The first 6 rows are patterns. Each new row is the sum of 2 different patterns, raised or lowered, with some noise. Before adding, each is slid sideways (what falls off one end comes back at the other) and multiplied by a number that may be negative. Names go in the order of the patterns.
Known rows, each followed by the names of its patterns:
[ -8  18  20   8   3  12   7  20 -24 -23   9   3  -6  -1 -12  -6  -2   7
 -18  14   7  -1  34 -14   4  -2  24  -1  -1 -17  -6  23  -2   8  -6  31] -> q898
[  7 -13 -10  -4 -19  21  12  -3   7 -11 -36  -8 -29  -2   7  -3 -20 -30
 -11 -19  -5  -8 -12   7   2  15 -19  26   3   6  -1   1  21 -11  14  -4] -> q913
[  2  27 -20  15  21 -17   9  -6 -26 -10 -20  -2  24  27  17  12  -8  13
  -1  -7  18  18   6  -1  14  10  13   6 -11   3 -22  14   7   3  -1  17] -> q573
[ 22  13  27 -19  -5 -17  14 -31  13 -29  -4  12  -9  -8   4 -14   9 -12
 -25 -10  -1 -10  -1  -2   8 -17   9  -7 -10  24   1 -10 -13   9  -8  10] -> q424
[  7   3  13 -10  34  -4 -13  21   0  -8   3  11   9  -6 -17  -4  -6 -31
 -20 -13   0   4  28  -1   1  21 -28   6   8  -4  17  -4   3   8  10  -5] -> q971
[  4   2  -2   2  17  -3 -28  10  -7  -6   7   5  10   3 -12 -39  -3  18
 -16   4  15 -13   3   2   8  11   9 -10 -17 -22 -16 -14   7 -12  -5   1] -> q242

New rows. What belongs after each?
[ 11   9  20   7 -21 -31 -15 -14 -15 -22  -8   4 -10   4  -6   2   3 -26
  -5   0   5   9  13  -7  -1   4   0  -8   0 -11   6   8 -18   1   7   3] -> q573 q971
[  6  -1   5 -11  -5 -52  -6  18 -42  -2  16 -10 -10   1  -6 -14  -9 -37
 -11 -24 -11 -31  24 -30  10  -3 -11   2  -2  -7  20 -14 -26  20  -7 -14] -> q424 q242
[ 10  19   1  -3   1  16   1   5  -3 -19 -21  13  11  -9   1   3 -20   8
 -38  22  16  -5  -5  14 -32   8 -16 -14  21  23   8  17 -16  15  13  -1] -> q573 q424
[-15 -11  25  -9   0  14   2  14  31  10  25   8  -4 -22  16  -7   4   9
   5   5  -5   0   7   1 -17  -5  -8 -20   1  -6  19  -3  19   2   7   7] -> q573 q971
[-57 -19 -28 -29 -34 -59 -26  -5 -17 -33   8 -19 -36 -40 -56 -41 -25 -18
 -62  22 -47 -15 -24 -58 -21 -27 -42 -28 -34 -27 -13 -35 -19 -57 -25 -17] -> q424 q971
[ 11   7  -5 -21 -10 -23   0 -20  -3  19  -5  -2  21 -31  -3  -3 -25  10
  24 -27 -34 -11 -14  -4  25   0   0 -23  -9 -19  -4  23  28  11   4  -4] -> q573 q242
[  9  11  -5  16  -6  36  -2   4   2  11   6  -3 -14  19  41 -19   2   9
  10  19  -3  17  -9  27 -10   9  17 -20  35 -11   0 -11   4  18  48  18] -> q898 q913
[ 14 -29  -5  -8  -9  18  29   0 -17  18 -11 -14  10   1 -12   9 -17 -20
  19  12  12  11  18  -6   3  -9  -7 -11 -26 -15 -13 -20   1  40 -14   6] -> q971 q242
[ -1 -16  14  33   5   2   2  -4  -3 -23   5 -29   8 -16 -36 -14   2   2
 -31   4 -28 -29 -26 -31  15  -3  18 -36  12 -23  13   0   1   3  15 -13] -> q913 q424
[ 68  -6  -7  14  22  -9  13 -17  -3  19  -7   4   7  48  14  34  32   7
  15  20   9  17 -22 -16  11  -7  -1  26 -17   4   8   4 -16   8   6  13] -> q898 q242
[ 25  34  45  34  32  42  38  36 -10 -11  22  19  24  16  10  19  26  31
   6  38  41  20  38  17  24  17  52  26  28   9  11  20  19  42   7  58] -> q898 q242
[ -7 -33 -34   1 -21 -36 -37   0 -20   4  28  -7 -11  15 -33   7 -24 -36
   8 -15 -16  -7 -14 -23  -8  -5 -14 -14  23 -19   3  -4 -11 -20   8  -5] -> q898 q971
[-27   9 -28 -15  17 -21 -18 -19   1  -7   3  -1 -15  -9 -38 -23 -19 -11
 -39   0 -29 -13  -3 -16  -5 -10 -45   2 -26 -37 -12  -9 -11 -10 -23 -33] -> q424 q242
[-15   2 -18 -10 -15  25  22 -10  -2  17   0  -7  12  -2 -10  21  -8   0
   4 -36 -14  -5  14 -30   3  12   7   8 -18   7   1  11 -34  -3 -30 -25] -> q898 q242
[-14  12 -10 -44 -18 -38  16 -28  14 -35   5 -26  18 -11 -25 -13  21   8
  -1 -18   9  17  13   1   3 -10   8 -24   2 -14 -29  15 -32  -8 -17   5] -> q898 q424
[-28 -22  -7 -18 -26 -15 -27   0 -43 -28  -6 -11 -26 -23 -40 -41 -45 -37
  -9   9  30 -12 -50   0 -27 -44   2 -15 -22 -33 -24 -26  -4  -4 -12  -8] -> q573 q242
[ 12   0 -12   0 -26  30  26  -9  -5  13   2  14   2  10 -22  24  -4 -15
   5 -23  16  -7   2 -14  15   7  26  27  -8  13  -3   8 -42  13 -15 -27] -> q898 q971
[  4 -13  14   9  10 -21  -6 -17  10 -48 -22 -22 -13  -9 -19 -26 -15 -21
  -3 -32 -18 -14 -13   5 -24 -11  -9  -5  -9 -17 -31  -3   4 -23 -13 -12] -> q898 q424
[ -3 -28  -6  -2  10 -20 -24 -26  -5   7  -2 -17  -1  -2  -8   8 -30 -25
   0 -16 -19 -20 -29 -21 -13  -9 -19 -17   5 -14   6   5   7 -31 -16  -7] -> q898 q913
[ -8  44   9  -5   5  25  15   9   8  12  20 -32 -13 -13  17  -4  46  -9
   9  38 -22  11  19  -1  33  -3  -3  12  18  -2  13  12  28 -10  49   3] -> q424 q971
[ 19  15  -6   4  -2  12   7   4  12   3  -7  19  11  -3  -6  19 -10  16
  -6  23  29  14  22  -4  -4   8  -6  26  31  17  34 -10   1  15  30  25] -> q913 q424
[-16 -46 -12 -26 -23 -17  -8 -30 -22 -21   0   1 -27 -10   5   4 -25 -11
 -31 -48 -20 -17 -39   3 -32  -8   2 -35 -12 -14 -19 -16  -7 -18 -22 -14] -> q898 q971
[ 42 -16   5  25   3  23   3   7  10  26  18  32  23  32  -5  48  10  -2
  28  10   5  11   8  18  26 -12  12   8 -22  -9  -8  10  22  62  10  -2] -> q971 q242
[ 15  18   2  12  22  -9  34  -6  -8  33  28  -1  -3  26  10 -12  -3  -1
  -4 -30 -20 -12  10  19  47  13  15  20 -15  14  11  -2  19   3   5   2] -> q971 q242
[-21 -27  -9 -22  -4 -23 -16 -10 -38 -14 -15   6 -19  -8  -3 -46 -26 -41
  17 -10   2 -37  12 -15  12  -6 -29  12 -11  -8   9 -20  -1  16   0  -1] -> q898 q424
[-12  10 -11 -13 -12 -16   0  21  15  16  11   0   3  17  -9   5  24   3
  -7  10  13  13  -2 -23  -3 -23 -10  -9  -7  -1  13  16  17 -18  22  -3] -> q573 q971
[-39 -49  -4 -20 -24 -31  32 -45   9 -13 -38 -20 -23 -28   0   4  -9 -17
   0 -26 -27  -9 -25 -31 -16 -39 -25  -4 -28  -3   1   2 -35  -6 -27 -42] -> q424 q242
[ 28   5  -5  29  20  18   6  26  32  38  45  24  35 -26   8  -3   8   8
  21 -18  14  10  10   4  12  -6  26  -3  -9  -8  21 -22  15  24   2  -1] -> q424 q971
[  2 -13 -26 -10 -20  10 -31 -29 -57 -18   4 -43  -3 -11 -24 -18  -3   1
  -1   7 -40 -38 -36 -34 -22  17 -22   1 -13 -15 -11  -2   8   8  -5 -41] -> q913 q242
[33 68 37 45 46 -1 53 15 53 25 43 40 69 44 44 21 46 64 -4 55 19 -6 21 17
 27 56 49 76 73 22 48 41 34 68 62 44] -> q898 q573
[10 49  3 27 40 29 13 24 22 34 45 31 54 39 48  0 49 23 17 21 29 23 23  0
 51 76 16 36 43 26 36 27 30 37 81 25] -> q898 q242
[-34 -28   7  -6   4 -18 -20 -11  -6 -15 -19 -16  14 -19   0  -3 -10  -4
  29   1   9 -15 -28 -10 -21  -9  -5   5 -11  12  -7 -14  -9   3 -11   1] -> q898 q573
[ 48  31  45  10  23   1  22  15   2  45  23  -8   3   5  22   8   6  -3
  15   6  17  -9  33 -12  17  48 -14  17  21  25   4   6  11  27  33  18] -> q898 q971
[-16 -32 -24 -10 -19 -21 -16 -35 -11 -56 -17   1 -16 -16 -21 -13 -30 -36
  -7  -5 -15 -19   4  -5  -2  -9 -10 -34  -9 -23 -32  11 -24 -29 -16 -33] -> q971 q242
[-15  -1 -12 -19 -39 -29  -7 -44  -6  -3 -25 -17  -7 -14   8 -26 -15 -15
 -43 -22 -30 -31 -34 -37 -19   2   1  -8  -8 -12 -12 -38 -17 -11 -10 -10] -> q573 q242
[  6 -48  11   3 -19   8  10   9  -5 -16 -31   7  19 -11  24  26  -2   3
   0 -13  11   8 -24   1 -26 -20 -10  -4  -8  -6  -4  -4   5  -6  -1   8] -> q971 q242
[ 31  21  17  43  48  15  22   5  -9   2   3 -12  25  22  12  12   0   6
 -20  -2 -20  16  11   8 -17  -2 -30   2  20 -16   4  23  11  13 -13  38] -> q913 q971
